There are 9 hidden switches. A switch that is on adds its own fixed numbers to the row, and there is some noise. The rows also spread widely along 12 directions, which tell nothing about the answers.
Some rows, each with its switches (1 for on, 0 for off) after it:
[ -7  11 -12  -8 -23  18   7  13  23 -17 -11 -31  -1 -20 -26  15  23   5
 -23   7  -6  -7 -17  31  14  -4 -14  12  -2  19 -11 -10 -16  11 -25   6
 -17   7   1   6  -8  24]
1 0 1 0 1 1 1 1 1
[ -3 -13 -18 -17  10  28  11  21 -14   7  -4 -16  18  16 -14  10  10  -6
 -29  22   4  -3  -9  -6 -16   4 -11  -5   2 -10 -13 -15 -14   7  -3 -15
   6  -3  -5   9   0  33]
0 0 1 0 0 0 0 1 1
[-22   2  -1   6   2   2 -21   7   9   4   1  -8  21   5 -11  -9  -2  -1
  -7  16 -12 -10  25 -12  -3  28  18  -3  -8 -12   4  -4  -5  -6 -13 -15
 -23  20  -3   3  20  21]
0 1 0 1 0 0 0 1 1
[  2  21  17 -56   5  14  21   5  -4   8 -26 -20 -41   3   2  28  21  13
   2  14 -10 -15  -9  45  10   0  -7  -1  -8  -3   7 -25 -19  24 -19 -16
   8  16  -4  -4  -7 -19]
0 1 0 0 0 0 0 1 0
[ 26 -19  -4 -17  11   0  28   0  -1  -9  -5  25 -15   8  12 -14 -10  -4
 -14  13 -29   9 -28  -4  14 -36   1 -13  -4 -11  14   3 -11  23  -2 -30
  -4   3  -5  -8  -9  15]
0 0 1 0 0 1 0 1 1
[-12  21  12  20  -7  -4   7 -29  -4  14 -12  11 -14 -12 -11   9  15   8
  -2  -3  -2  -6 -12  21  12 -24  -6  11  -9 -13  14  -1  -5   4 -27  22
   8   2   2  -3 -11 -25]
0 1 0 0 1 0 1 1 0
[ 14  -7   2 -39   7   5   8 -18   7   5 -14 -11 -47  15  25  13  -6  14
  34  12 -28  -9   7  23  16 -12  19   1 -17  -6   0  -8 -13  14  -9 -21
 -10  -2 -17 -20  -1 -22]
0 0 1 1 1 1 1 0 0
[ 10   4 -10  33 -13  25   0   5  28 -10  11 -10  15 -21   3  -7  16   1
   6  14  -4   0  23  -9  11  -6  -9  12 -18 -14  -6  -6  -8 -13   0 -19
 -26  11  -2  -4   1   4]
0 0 0 1 1 0 0 1 1
[ 11 -15 -10   8   6  27  15   0   1   0   6  18   2  24  33 -17  -1 -16
  15  -3 -25   4  -6 -29   6 -20  -7 -12 -22   0  -1  -1  12  10  11 -12
  -2   1 -14  -9 -19   2]
0 0 0 0 1 1 0 1 0
[  6 -13  16  -8  21  -5   9 -31 -21  36   3  21 -27   0  -1   4 -12   5
   2  13 -27  12 -11   7  18 -17   2   6   2 -13  12   7   9   8 -31   3
  -7   0   4   2  -1   7]
0 1 0 0 1 0 0 1 0
[-19   4 -10  11  -3  21  -2  13  11  -1 -11 -22  31   0 -21  -7  10   6
 -18  15   0  -9  18 -12 -12  27  -8   9  -6  -2   5 -18 -11  -2 -15 -17
   2   6  -2   9   7  15]
0 1 0 0 1 1 1 0 0
[-14  11  14   8   4 -21 -14   0  23 -12 -13  11  18  -5  -8 -31 -10  -2
 -14   7 -29 -12  23 -17  18  24  22   1 -15   4  32   2 -16  -2 -14 -33
 -19  35  -3   8  15  10]
1 1 0 0 0 1 1 1 0
[-18   2   3  23  -4   0 -16 -22  -1  18   0   5  -7   8   9  12   6 -10
  10  -7  -1 -11  -2  -4   8 -11   7   3 -14  -6 -11   9   4  -4 -10  35
  -9   7  -8  -9  -5  -9]
0 1 0 0 1 0 1 1 0
[ 13  12  18 -29  22   5   4  12 -12   9 -22  -5 -26  -3   4  10  18 -15
 -29  12  -2 -10 -15  11  19   9   3  -4  -1 -18   7  -2 -20  13 -12  -6
  -7  44  -4   9   2  17]
1 1 0 0 1 0 1 1 1
[  2  17   6   4  -2   7  -2   0  18 -13 -16  11  -1  11  19 -17   7 -13
   3   6 -14 -17  20  -8   7   3  17 -13 -31 -18  17  -9 -11   1   5 -32
 -13  27 -16 -16   3 -19]
0 1 0 1 0 0 0 0 1
[-18   8  24   5 -11 -16 -19 -18  35 -17   3 -21 -18 -17  10  16  -1   5
   3  -7 -18 -13  31  20  27  -1   1  20 -13  33  -2   6  -9  -9  -1   4
 -18   2  -9   0 -15 -10]
1 0 1 1 0 0 1 1 1
[-21   2  -3  11 -15 -12  -8  -8  13  -4   2  18  -4  -2 -19 -11  -2 -11
 -12  -3 -35   1 -17  12  20 -11   7  -6  -8  17  10  12  13  15 -28  22
 -30   8  -3  -3  -5  27]
0 1 1 1 0 1 0 1 1
[-15  23  12  25  -8  -2   7  -9   6   5 -13   4  -4 -31 -22   1  23   5
 -18  -5  -7  -3 -13  16  19  -2 -16  16  -6  -1  20  -4  -7   5 -32  23
   2  15   7   7 -11   0]
0 1 0 0 1 1 1 1 0
[ 20  -8   1 -16  -8  14  24  -1   6   0   8 -19 -34 -20  -1  39  14   4
 -25  -2   3   6 -20  37  23 -41 -36  23  11  10 -23   1 -10   5 -18  15
   0 -15   9   4 -28  14]
1 0 0 0 1 1 0 1 1
[ -6 -13  12 -16  -2 -27  -6  -4  29 -10   5 -18 -23 -12   9  20 -13  17
   3  -2 -10  -8   1  15  14  -7   7   8   3  13  -6   4 -13   4   0   2
 -14   4  -2  -7  -2  -7]
0 0 0 0 0 1 1 1 1
[-17   4  18  10   4 -26  -1 -21   2  10   1 -15 -13 -20   3   8   0  39
  -4  10  -1  -4   2   2  -4  -5   7  13  12 -16  16  -3 -19  10  -9   7
  20   1   7  -1   7 -32]
0 1 0 0 1 0 1 1 1
[ -3  -8 -31   5 -13  17   5  18   5  -8   2 -15  27   9 -32  13   9  -2
 -37  14  24  -4 -13   5 -18 -18  -9  -2  10 -19 -22  -4 -14   0 -13  -3
 -12  -3   0  -5   6  28]
0 0 0 0 1 0 0 1 1
[  1  -3  21  -3   7   5 -14  -6  19   9   6 -20 -22 -23  14  10   4  -3
  14  10 -30  -2  12   3  36  21   3  17 -18  24 -12   4   4  -4  -4   6
 -31  21  -1  14  -4  21]
1 0 1 0 1 0 1 1 1
[ -1   2  -2  52 -20  11  13 -21  17  -7   5   3   6 -16   5   8  14   6
  -1 -11   8  -1   2  -2   7 -40 -20  20 -14  -9  -3  -2 -10 -14  -3  11
  12 -19   1  -9 -25 -24]
0 0 0 0 1 1 1 1 1
[ -2 -13   9  23   5  17   1 -13   7   2  19 -17  -8  -3  32  22   2   3
   2  -9   4  -1  24 -11   4 -22 -27  16  -6   9 -14   1   3  -8  17   6
  14 -19 -10  -4 -32 -11]
0 0 0 1 1 0 1 1 1

New rows, each followed by its switches (1 for on, 0 for off):
[ 18   6  19   7  22   5   1   3   1   2 -21  12  -3   4  15   1   9 -30
 -25   0   7 -13  14 -15  17   7  -6   2 -19 -21  13  -1 -22 -11   9 -21
  -2  33 -13   4  -8   3]
0 1 0 0 0 0 1 0 0
[-15 -18   2  -1  11 -12  -6   7   8  -5  11 -15   7  -6  -8   1  -9  10
 -38   1  -9   4   3  -7  -2   1 -14   3  22  12   7   8  -2  12  -9   1
  -4   4  -1   5  -7  35]
0 1 0 1 1 1 1 1 1
[ 10 -16 -25  25 -13  17   1 -13  21  10  16   9  14  -8 -20 -14  -7   5
  18  21 -25  14   3  -5  17 -14   5  10 -11  -9 -13   5   5 -12 -31 -13
 -46  -7   7  -5  15  31]
0 0 0 0 1 1 0 1 0
[ -1  -3 -12  21 -10  13  -7 -15  17   7   3  15  15   5 -10 -19  -8  -3
  24  17 -22   1  14  -7  14  -5  17  -2 -24 -12   0   0   3 -10 -19 -19
 -39   6  -3 -10  13   5]
0 0 0 0 1 0 0 1 0
[ 22 -19   2   4  13  -9   1   1   1   7   8  -1 -15  -3  19  13  -4 -10
 -25   8  11   1 -14  -9   7 -20  -3   1  10 -24 -16  15 -11   0   6   6
 -10  18  -2  -6   2  12]
0 1 0 0 1 0 0 0 1
[-23   8 -18  19 -17   4  -5 -10   8  -1 -13  -9  17  16 -11   0   6  13
  -2   9   6 -15   1  -4 -22  -2  19  -3  -8 -24   1 -12 -20   0 -15  -2
   7  -4  -3 -13  16 -20]
0 1 0 0 1 1 1 0 1
[-19  33  -4  12 -15  13   4   3   2  -6 -21  -7  12   7  -4  -7  25   0
 -13   7   3 -21   2   3  -6   2   7  -5 -15 -14  11 -14 -18  10 -13  -2
   9  23  -4  -4   5 -22]
1 1 0 0 1 0 0 1 0
[-16  11 -15  31 -16  10 -14 -19  -7  24   2  -4  -3 -11 -23  15  24   5
   5  10  11  -5 -12  14   2 -11  13   9  -7 -37 -18   5  -5  -5 -37  41
 -21   5   2  -7  15   5]
0 1 0 1 1 0 1 1 1
[ -5  -5  25 -19  17  10  11   9   0   4  -6 -22 -18  -1  19  28   9  -3
 -22 -13   0 -10   9   5  11   2 -35  16   0  22   1  -9  -8   4   4   1
  28   0  -7  11 -35   2]
0 1 0 0 0 1 1 1 0
[  1  -5 -17 -12   2  44   9   0  -6  26  -4 -26   4  11 -17  21  15   2
   7  28  -4  -4   8  11  -2   6 -10  15 -11 -11 -25 -19 -10  -8 -22 -12
  -8 -13   0   5   4  22]
0 0 1 0 1 0 0 1 0
[ 27 -14   5 -15  24  -3  17 -15 -18  14  -3   9 -37   9  38   9  -2   8
   6   9  -9   2 -16 -10  10 -29  15   2  -1 -33   0   4 -20  10   3 -13
  15   4  -6  -9  -1 -18]
1 0 0 0 1 1 1 1 1
[ 21 -11  -7  26  10  14  -2  -7   1  10  -7  18   6  10  11   5   4 -30
  -4   1  13  -6   8 -20  12 -11   3   9 -25 -33 -14   6 -20 -28   0  -6
 -14   9 -12  -5   0  10]
0 0 0 0 0 1 1 0 0
[ 16   3 -24  -6 -11   9  19  10   7 -13  -8   4   5   2  -9 -15  10  11
 -16  33 -12   0 -27  -1  -5 -28   9 -18   1 -31   6 -10 -22  28  -9 -27
  -5  14  -2 -14  16   6]
0 1 1 0 0 0 0 1 1
[ 21   6 -12  15 -13  -1  12 -26   7   0  -3  21 -11   1   3 -13   0   5
   2  20 -14   1  -9   4  15 -48  15  -1 -10 -34   7   5 -16   7 -21 -18
 -13   8   2 -17  12 -18]
1 1 0 0 1 0 0 1 0
[  1  -2   0  26 -17  11   0  -9  19 -11  13   0   0 -12   9  11  11 -10
 -10 -10   1   0  -5  -1  20 -34 -19   9 -12  15 -17   8   1  -3   4  18
  -9  -3  -5   0 -26   2]
1 0 0 0 0 0 1 1 1
[ 11   3  10 -30  21  -1   5  10 -10  10 -19 -30 -34  -9   4  41  18   7
 -24   6  24 -13  -3  26   1   9   1  16   7 -30 -10  -7 -33  -4  -8   4
   6  14  -5  -1   0  -4]
0 0 0 1 1 1 1 0 1
[-13  -6 -23  23  -8   1 -15   2  10  -7  -4  -2  31  17 -10  -5   0  -9
 -15   4  19 -13   2 -18 -15  -2  13 -11  -5 -17 -10   5 -12  -6   2   4
 -14   9 -12 -12  11   3]
0 0 0 0 1 0 1 0 0
[  6   0   0  18   0  45   9   7  12   4  -9  -6  11  12  14  11  16 -27
  -8  -2  -3 -13  28 -10  12   0 -22  16 -31  -5 -12 -15 -11 -26   1 -22
  -1  -1  -7   6 -18  14]
0 1 0 0 0 1 0 1 1
[ -1  -7  14   3  11   4  -5 -30   5  14   0  17 -20  11  17  -6  -9  -2
  21   5 -34   1  16  -4  23 -11  10   0 -19  -4  13   3  10   0 -12 -15
 -19   3  -9  -7  -5   1]
0 1 0 1 1 0 1 1 1
[ -6   4  -4 -23 -24 -14  -4  13  32 -16  -1 -21 -11 -11 -22  17   1  14
 -18  11  -3 -10 -20  37  10 -18   4  -6  11   7 -10   2 -12  19 -18   4
 -32  19   1 -12  12  13]
0 1 0 0 0 0 0 1 1
[  0  -5 -15  12  -5 -13  -4  -8   6   7   6  -2   6 -17 -22  -4   0  25
  -2  21   1   4 -14   0  -2 -11  14   1  10 -26   1   3 -13   8 -20   3
 -16   8   5  -6  19   1]
0 0 0 0 1 0 1 1 0
[ -9  -4  -2 -24   9  14  12  -2 -13   4 -24  19  -5  43   4   1  -2 -17
 -13  -4 -15 -12 -14   1  -4 -14   7 -20 -15  -8  13 -10  -4  15 -11 -17
   9   0 -16  -7 -11   4]
0 1 0 0 0 1 1 1 1
[-24  -2  20   6   6   9 -22 -18  10  16  -2 -13  -3   1   2   7  -2  -8
  15   3 -29  -7  26  -1  23  29   9  16 -24  26  -6  -1   6 -15 -12   4
 -24   4  -4  13  -5  15]
1 0 1 0 1 0 1 1 1
[ -1 -29   5 -19  12 -27  -9 -13  17  -3  13  -8 -13   6  16  -1 -33  19
   2   8 -25   3  11  -8  12  -6  13   6  12  17   2  11  -4   9  -1 -18
 -15  -2  -2  -2   5   5]
1 0 0 0 1 1 1 1 0
[-21  -5  17 -17  -2 -38 -16 -22  19  -1  -5  -3 -21   5  -1   3 -25  20
   6   4 -22 -10   1  18   9  -7  28  -7   4   5  14   8  -5  14 -15  -2
 -21  12  -3 -14  12 -14]
0 1 0 0 1 0 1 1 1
[  6 -32   2 -28  13  -2  -6 -27   1  25   6  11 -22  34   7  14 -31  -6
  18  12 -27   3   9   5  16 -20  11  -3  -6   0 -11   7   8  -3 -17 -16
 -27 -11 -11  -7   3  19]
0 1 0 0 0 0 1 1 0
[-11   0   9  31   0  26   8  -9   1  17  16 -11   5 -35  -3  -9  20  17
  -1  14 -26  14  -2 -17  11   7 -27  19  -4  13   7 -10  12  11 -13  12
   8  -5  11  19 -16  16]
0 1 1 0 1 0 1 1 1
[ -4  -9  11  27  12 -30  -7   1  12  -1  10 -11   2 -41   2   2   5  15
 -23   2   3   1  -6 -17   8   5   3  20  11  -8   2  14 -24  -5   2  19
   4  16   6  10   4   9]
0 0 1 0 0 1 1 1 1
[-11   1 -25  33 -29  27   4 -10   9   4  20  -6   5 -12  -4  -1  22  19
  23   7  -7   6 -23  -4  -5 -29  -8  -1  -9  -3 -18  -7  12  17 -10  28
  -4 -16   1 -10  -8 -10]
0 0 0 0 1 0 1 1 1
[-20   6  -3   8  -3   5 -17   0  -3  22   8  -8  -1 -17 -24   3  16   6
   0  15 -11  -1  -5   7   7  19  11   4  -2 -13  -4   0   6   4 -33  27
 -26  17   5   7  17  25]
0 1 0 1 0 0 0 1 1
[ 13  -6  10 -45  23 -10   1   4 -10  15  -5  -9 -38 -16  -8   9   1   6
 -12  19 -33   5 -13  25  30  15  13  10   8   3   2   9  -7  16 -35  -1
 -30  28   3  11   9  37]
1 0 1 1 1 1 0 1 0
[ -6 -20 -21  11  -8  15 -14  10   9   0  14 -15  12  17   9   6   1 -11
 -10   5   4  -6 -10 -21  -8 -12  -2 -11   3  -4 -29   8   3   8  10  16
 -18   7 -11  -8   3  29]
0 1 0 0 1 0 1 1 1
[  6  -9   8  -2   2  18   7 -10  12   0  11   5 -21  10  34   1  -3 -13
  15 -10 -32   0  14  -6  20 -14 -15   0 -21  21   1   1  16   6   0  -3
  -3  -2 -16  -6 -26  -2]
0 1 0 1 0 1 0 0 0
[-10 -11   6  26   1  14 -10 -21   5  24  32 -22 -15 -28  16  15  10  20
  29   3 -11   9  10  -5  13  -5 -14  22  -3   9 -16   3  15   2  -8  36
  -2 -14   0   5 -14  -7]
0 0 0 1 1 0 1 1 0
[-31   7 -14  33 -25   1  -5 -27  -2  13   1  -2  -2   1  -8   7  13  19
  15  -3   1  -8 -21   4 -14 -18  13   5  -8 -16  -6  -2   0   6 -26  42
  13 -16   0 -13   4 -27]
0 1 0 0 1 1 1 0 1
[ 10   8  -3  26 -15  25  -1 -14   3  16  23 -11 -24 -41   8   7  28  12
  23  12 -12  11  -9   7  21 -12  -5  17 -10  -7 -20   3  12   4 -18  34
 -19   4   7   3  -3  -5]
1 0 0 1 1 0 0 0 1
[  2   9  -7   2 -23 -25  -5  -4  26 -28  -1  15  -9   1   9 -18  -3   1
  -6   6 -15  -9 -22   4  10 -30  27 -21  -4  -7   7  11  -9  26  -1  -2
 -20  29  -6 -22  14 -18]
1 1 0 0 0 0 0 0 1
[-20   5  20 -22  13  16 -10   5   1   9  -8  -2 -11   3 -10  -3   8 -14
  -7   0 -30  -3   5  10  18  31  -6 -10 -14  23  15  -4  21  14 -18   2
 -24  22  -8   9 -12  29]
0 1 0 1 1 0 1 0 1
[ -4  10   4  11 -22  24   5  -8  25  -8  -4  12  -9  -6  -4 -12  14  -9
  12  -1 -31   0 -11   9  24 -15 -12 -11 -25  19  11  -8  19  16 -12  -2
 -25  11  -6  -8 -17   1]
0 1 0 0 1 0 1 0 1
[  4 -28 -18 -12   5   9  -6  -5   9   8   4 -18   3  33  15   8 -20   1
  13  24 -11  -7  16 -11  -5  -6  22  -4  -8 -15 -23  -2 -13  -7   6 -29
 -21  -6 -10 -15  16  12]
0 0 1 0 1 0 0 1 1
[ -5  12   9  11   9   9  -6  16  -4   2  -9   1   8 -12   1  -1  25 -18
 -17  -6   9 -10 -10 -12   7  16  -6  -3 -13  -3   3  -2  -5   5   3  21
  -2  34  -9   9 -11  10]
0 0 0 0 0 0 1 1 0
[-22  -5  16 -18  -2 -17 -26 -17  19  14  -4 -27 -19  11   5  29 -15   3
  11   4 -13 -20  26  26  15  14  18  15  -8  16 -17   3 -11 -13 -13   7
 -23   5  -7  -5  10  -2]
0 1 1 0 0 0 0 1 0
[  5  -3  -9   9  -8  -9 -10  -9  24  -9 -15  13  -3  30  11   5 -11 -23
   8  -2  -1 -19   8   5  11 -21  33  -5 -24 -27 -12   9 -23 -21  -2 -16
 -37  17 -14 -29  12  -6]
0 0 0 0 1 1 0 1 1
[-16  -4  -1  41  -3 -10 -28 -27   9  21  16 -13   9 -17   3   4  -3  16
  21   9   1  -3  22 -18   7   6  23  24  -6 -15 -16  12  -8 -22 -12  21
 -15   2   3   2  21 -13]
1 0 0 0 1 0 1 1 0
[ 16 -23 -18  35   2  -1  -1  -8  10  -5  23   2  -2  -5  37 -11  -4   6
   9   9 -10   6  -1 -33   2 -29  10   4  -6 -24 -12  15  -9   1  14   1
  -5  -1  -9 -19   1  -3]
0 0 1 1 1 1 0 1 1
[ -5 -12   4 -16  18  -2  -9  -2   1   3 -18  -5  11  42   9  14 -20 -18
 -12   6   8 -19  35  -4  -5   8  15  -1 -12 -15  -7  -3 -24 -24   6 -35
 -11   8 -15 -11   6   0]
0 0 0 0 1 0 0 1 0
[  3 -24   1  -3   8   3  -1 -21   4  16  12  -3 -23  20  34  20 -17   5
  30   1  -9  -4  13  -9  -1 -11  11   7 -13  -8 -21   0  -3 -10   6  -4
   4 -20  -8 -12  -1 -20]
0 0 0 0 0 1 0 0 1
[ 12  -3 -18   4  -7   0  16   1  -3  -5   0  16 -11   6  12  -4   9  -3
 -12   2  -2  -2 -37  -5   0 -42   1 -13   0 -22   1   6  -9  27  -6  11
   5  13  -7 -17   0  -5]
0 1 0 0 0 1 0 1 0
[ -9  23  -9  23 -22  31   8   8  18 -19  -9 -12  17 -12 -15  -2  27  -8
 -21   1  -9  -8  10  13  12  -2 -17  13 -20   8   3 -12  -9  -5 -17  -6
  -9   3  -3   5 -16  15]
1 0 1 1 1 1 0 1 1
[ -2 -14   2 -49  14   6   7   2  -3   4 -14  -2 -17  27  -3  10 -11  -2
  -5  10 -24  -4  -2  15  10   2  12  -6  -7   8   1 -10  -7  11 -17 -28
 -12   1  -8   4  -1  20]
1 0 0 0 0 1 1 1 1
[ 38 -14 -12 -32   7   9  15   1  10  -3   1 -10 -32  -5  10  15   2  10
   0  24  -9   3  -3  17  21 -30   8   6  -2 -25 -12  -3 -27   6 -15 -33
 -22   4  -3  -7  10  13]
1 0 0 1 0 1 1 1 1
[-10  -7  27  24   0 -25  -3 -26  20 -20   5  16  -8  -9  18  -8 -15  -8
 -20 -19 -25   1   1  -7  27 -28  -9   3  -5  32  19  18   5   7  10   4
  -4   3  -7  -1 -34  -5]
1 0 1 0 1 0 1 1 1
[ -5   5 -32  13 -22  36   4 -12  -5  15  17 -15   0  -4 -15   4  21  20
  13  26  -8   5  -5   5  -9 -18   0   5  -4 -19 -21 -14   3   9 -30   9
  -1 -19   4  -3  13   0]
1 1 0 1 0 0 0 0 1
[ 10 -12  -9  -7  -5  14  -7 -24  11  20   5 -18 -20  19  18  25  -9   7
  36  20  -2 -11  23   8   4 -15  17  11 -17 -23 -31  -5 -13 -15  -7 -11
 -16 -11  -7 -18  16 -21]
0 1 0 0 0 0 0 0 0
[-17   0 -34   0 -22  12  -1  20  10 -15   3 -25  21   1 -17  -3  15  20
 -11  13  16  -8 -25  -4 -28  -4   1 -18   9  -3 -11 -10  -6  29  -1  14
   1   4  -5 -13  10  -3]
0 0 0 0 1 0 1 0 0
[  6   3  21 -25  28  -1   3  10 -19  17  -6  -6 -18 -23  -9   7  13   0
 -34  13  -7   4 -15   1  16  20 -11   6  13   1  12   1  -5  19 -16   6
   6  32   4  25  -2  27]
1 1 0 0 0 0 1 0 0
[  3   2   3   1   3   9   7  21  19 -24  -9  -3  18  -3   5 -14   8  -9
 -27   2  -2  -7   2 -14   4  -1 -16  -9  -6   6  15  -5  -9  14  15 -24
  -4  24 -10  -2 -14   7]
0 0 0 0 1 0 1 1 0
[ 10 -13 -17 -43  15  26   7  35  -5  -2  -2 -41   0   4  -1  18  15  15
 -18  27  14  -5   0  -1 -20  17  -7  -7  10 -15 -14 -21 -18  17   8 -25
   4   8 -10   2   9  21]
0 0 0 1 0 0 1 0 1
[-10   0   4  -6   9 -20   0  23   4 -12  -1 -10  15 -19 -20 -11   0  10
 -50  13   0   0 -12  -6  -2   9 -13  -6  25   3  20   3  -9  24  -8  -5
  -1  31   6   7   5  24]
0 1 0 0 1 0 0 1 0
[-10 -13  12   5  25  -7  -6   3  -2  -2  -8  -7  19  14   8   3 -10  -6
 -29  -1  13  -9  22 -24 -12  16  -4   1   1  -7   7  -1 -16 -11  19 -19
  14   5 -11   3  -7   1]
0 0 0 0 1 0 1 0 1
[ -3   2  -6  -1  -1  17   8 -20  -4   9  -5  12 -10  22  11 -13   1   4
  18  20 -33  -3   2  -2   3 -18  15 -12 -21 -17  12 -11  -2  15 -13 -20
  -2  -4 -12 -12   2  -9]
0 1 1 1 0 0 0 1 1
[  3 -18   5  -4  -6 -11   9 -19  31  -3  21 -12 -15 -19  13   0 -20  39
  28  12 -32   9  16   4  14 -18  -3  15  -1  14   3  -4  -1   6  -6 -20
  -6 -20   6  -4  -2 -19]
0 0 0 0 0 1 0 1 0
[  8   1  20 -25  21  11   2   8  -1  -4 -14  -4 -14  27  46   0  -1 -21
  -6   2 -13 -18  21 -20   6  11   6 -11 -20   0   6  -9 -12   4  24 -31
  12  24 -18   0  -8 -14]
1 1 0 0 0 0 0 0 1
[  2   1  -9  26  -2  16   5   0  -6  12  13   4  -8 -13  29 -14  21   5
  17   5 -14   3 -29 -29  -1  -3   6  -6 -11 -18  -2  -1  10  22   1  29
   9  18  -1  -5   2 -12]
0 1 0 0 1 1 0 0 1
[-10   4  -9  22  -1  20  13  10   3  -2   3 -11  18 -19   2 -19  20  19
 -11  10 -10   3  -8 -28  -8   5 -21   2   1  -2  19 -16  -3  20  -5  -4
  25   6   3   8  -8   1]
0 1 0 0 1 1 1 1 0
[ 20 -16  -6  -6  12   4   0 -19   3  17   5   4 -15   6  19  -5  -8  19
  37  27 -14   1   8 -15   4  -5  27  -2 -15 -31  -4  -7 -12   2   0 -27
 -10   3  -6 -12  21 -20]
0 0 0 0 0 0 1 0 0
[ -4  -8  -6 -18  22   6  -1  24 -17  16  -7   6  23   2 -40  -5   2 -14
 -38  20   0   4 -15  -4  -1  25   1  -8  10 -10   3   0  -4   7 -26  -5
 -23  26   3  19  14  55]
0 0 0 0 0 0 0 1 0
[  6  -2   3  17   9  14   1 -22  -5  19  -1  16   3   1  -1  -5  -1 -15
   2  11 -19   2  16  -7  24  -5   2  15 -22  -4  -2   3  -4 -17 -17  -9
 -13   0  -3  11  -6  14]
1 0 1 0 0 0 0 1 0
[  0 -16  -1   2  -1  17   5   5  24 -14   5 -24   4   2  17   9  -5   8
  -2   1  -4  -4  22 -11  -3   0 -19   9  -6  13  -6 -13  -7  -6  15 -25
   6 -14  -7  -2 -16  -1]
0 0 0 0 1 1 1 0 1
[ -5   4  12  -4  16  16   3  -2  -7  14 -32  -3   2  21 -11  34   9 -26
 -28 -10  23 -21  21  17   6   5  -8  19 -20 -17  -8 -12 -32 -37 -11 -12
   5  -1  -8   8 -16   9]
0 0 0 0 0 1 1 1 1
